The first 4 rows are patterns. Each new row is the sum of 2 different patterns, raised or lowered, with some noise. Before adding, each is slid sideways (what falls off one end comes back at the other) and multiplied by a number that may be negative. Names go in the order of the patterns.
(in the rows, 128 means zero)
Some rows, each with the names of its patterns after it:
[107 144 112 160 128 107 147 112 133 127 117 114  94 157 120 146 118 137
 159 117 124 158  96 128 133 131 145 134 137 136 153 114 126 128 121 154
 108 121 122 112 129 127  96 104 146 146] | (0)
[116 131 115  99 168 135 135 145 149 122 146 116 147 109 117 120 163  95
 141 140 114 132 117 124 110 134 134 134 133 130 154 108 112 125 134 127
 115 142 104 117 131 101 101 100 147 154] | (2)
[109 101 125 141 127 104 153 153 154  88 114 105 142 142 112 134 135 118
 137 116 136  81 124 107 113 105 105 159 114 109 102 161 112 142 153 127
 159 156 155 162 131 120 202 170 117 134] | (3)
[165 157 112 141 107 135 134 123 115 113 138 125 128 163 120 165 138 123
 122 106 132 161 144 112 131 140 130 121 148 154 129 111 105 124 134 133
 132 136 158 154 118 167 116 121 132 115] | (1)

New rows, each followed by the names of its patterns:
[100 121 136 127 154 117 152 152 146 100 117 111 131 156 122 140 146 112
 155 130 147 108 132 119 144 132 106 149 137 111 124 142 124 159 145 145
 156 158 164 172 160 110 201 157 133 134] | (0) (3)
[ 97 102 112  97  85 103  52 109  46  70  84 123  72  95  75  64 101  74
  75  69  98  78  76  91  99 125  70  69  81  90  81  55  82  71  50  99
  66  60  71  80  89  86  82  89  57 119] | (2) (1)
[119 146 166 115 106 107 154 132 119  96 129 105 138 129 133 136 104  97
 174 121 163 134 140 150 120 152 135 150 107 109 128  79 120 113 116 130
 102  97 121  92  99 127 124 149 130 106] | (3) (1)
[136 150 130 132  96 115 140 120 151 130 135 104 138 128 165 176 143 155
 154 155 154 116 110 195 132 144 149 125 135 106 121 155 111 174 150 151
 117 142 139 140 151 131 112 154  99 136] | (3) (1)
[135 150 156 163 115 126 143 128 118 147 132 150 132 178 156 143 139 153
 160 109 139 161 143  99 152 107  97 119 121 126 106 111 124 125  97 103
 150 141 165 155 149 118 147 144 105 108] | (2) (3)
[156 162 111 151 159 149 129 170 134 117 146 126 109 139 122 138 171  99
 127 140 119 170 166 157 154 115 158 116 108 105 184 141 173 118 145 166
 145 109 177 125 146 146 182 157 165 171] | (2) (3)
[134 154 124 164 146 147 166 160 148 134 207 162 123 135 118 113 112 162
 150 121 153 156 168  95 146 128 144 170 146 164 124 107 155 123 154 126
  98 114 119 104 101 164 111 131 103 178] | (2) (3)
[126 146 100  99 120 107 108  99 122 134 110 142 117 141 113 151 141  89
 146 147 156  76 104 114  93 126 117  62  90  85  97 104  68  72 132  96
 141 144 124  77 141 119  86 106  92 151] | (2) (3)
[146  85 148 127 141  94 122  93  81 138 113  89 100  82 101 158  57  88
 145 132 137 160 119 123 111 138  95 122  75 172 145 137 113 102 136 105
 121 135 119 137 116 187 113 134 135 150] | (2) (3)
[164 143 158 148 143 139 122 151 132 151 119 176 161 156 136 147 163 151
 165 163 158 155 192 172 132 131 170 134 151 134 164 173 129 165 155 144
 176 172 181 141 178 152 149 128 130 161] | (0) (2)
[167 143 216 147 173 182 137 155 135 151 175 141 167 152 182 150 156 200
 171 154 166 106 151 166 163 171 170 189 187 168 180 144 152 152 166 173
 176 137 155 138 162 134 129 159 157 146] | (0) (1)
[120 185 116 138 136 106 138 150 142 108 138 145 140 129 147 169 119 109
 114 133 137 126 145 120 146 155 104 142 103 141 152 113 162 143 100 172
 121 141 150 143 118 135 132 142 120 151] | (2) (1)
[149 155 159 100 171 100  90 128 106 102  91 113 103 126  64  65 113  97
 167 179 120 120 118 124 146 114 113 184 163 146 134 106 164 105 113 132
 155 109 136 183 120 154 133 148 134 106] | (2) (3)
[196 151 125 121 120  90 114 128 145  83 153 152 135  94 104 102 121 137
 114 130 132 117 146 100 120  84 125 106 103 115  90 141 113  90  85 132
 123 150 135 124 139 126 171 155 132 127] | (2) (3)
[ 98 170 101 150 128  96 170 130 120 134 101 118  96 149 108 133 122 132
 156 139 115 182 103 120 128 113 146 156 147 123 153 119 126 120 133 169
 107 109 102 106 130 129  98 106 165 161] | (0) (1)
[170  88 137 121 119 126 122 149 116 141 134 158 144 143 190 143 156 184
 155 178 147 129 199 154 156 143 142 112 147 178 135 121 186 142 167 112
 134 136 161 162 136 166 139 136 153 129] | (0) (3)
[129 137 124 156  93 137  70 127  99  91 111 106 129 134 106  97 151  99
 131 139 115 134 159 147 153 130  98 203 165 118 138 106 101 141 150 109
  90 159 134 158  67 111 119 121 145 106] | (0) (3)
[154  64  88 127 158 183 156 149 124 120 201 134 132 139 194 150 179 123
 150 140 131 131 186 107 167 149 168 151 152 151 144 167 125 161 163 167
 143 139 121 123 151 120 110 136  97 131] | (2) (3)
[109  85 139  87  62 121 101 125 106  87  88  69 122  71  98 100  81 141
  96  95 140  44  79 120  95 134 104 107 113 137  99  92 105  97  99  89
  68  90  93 109 118  70  54 106 132  80] | (0) (1)
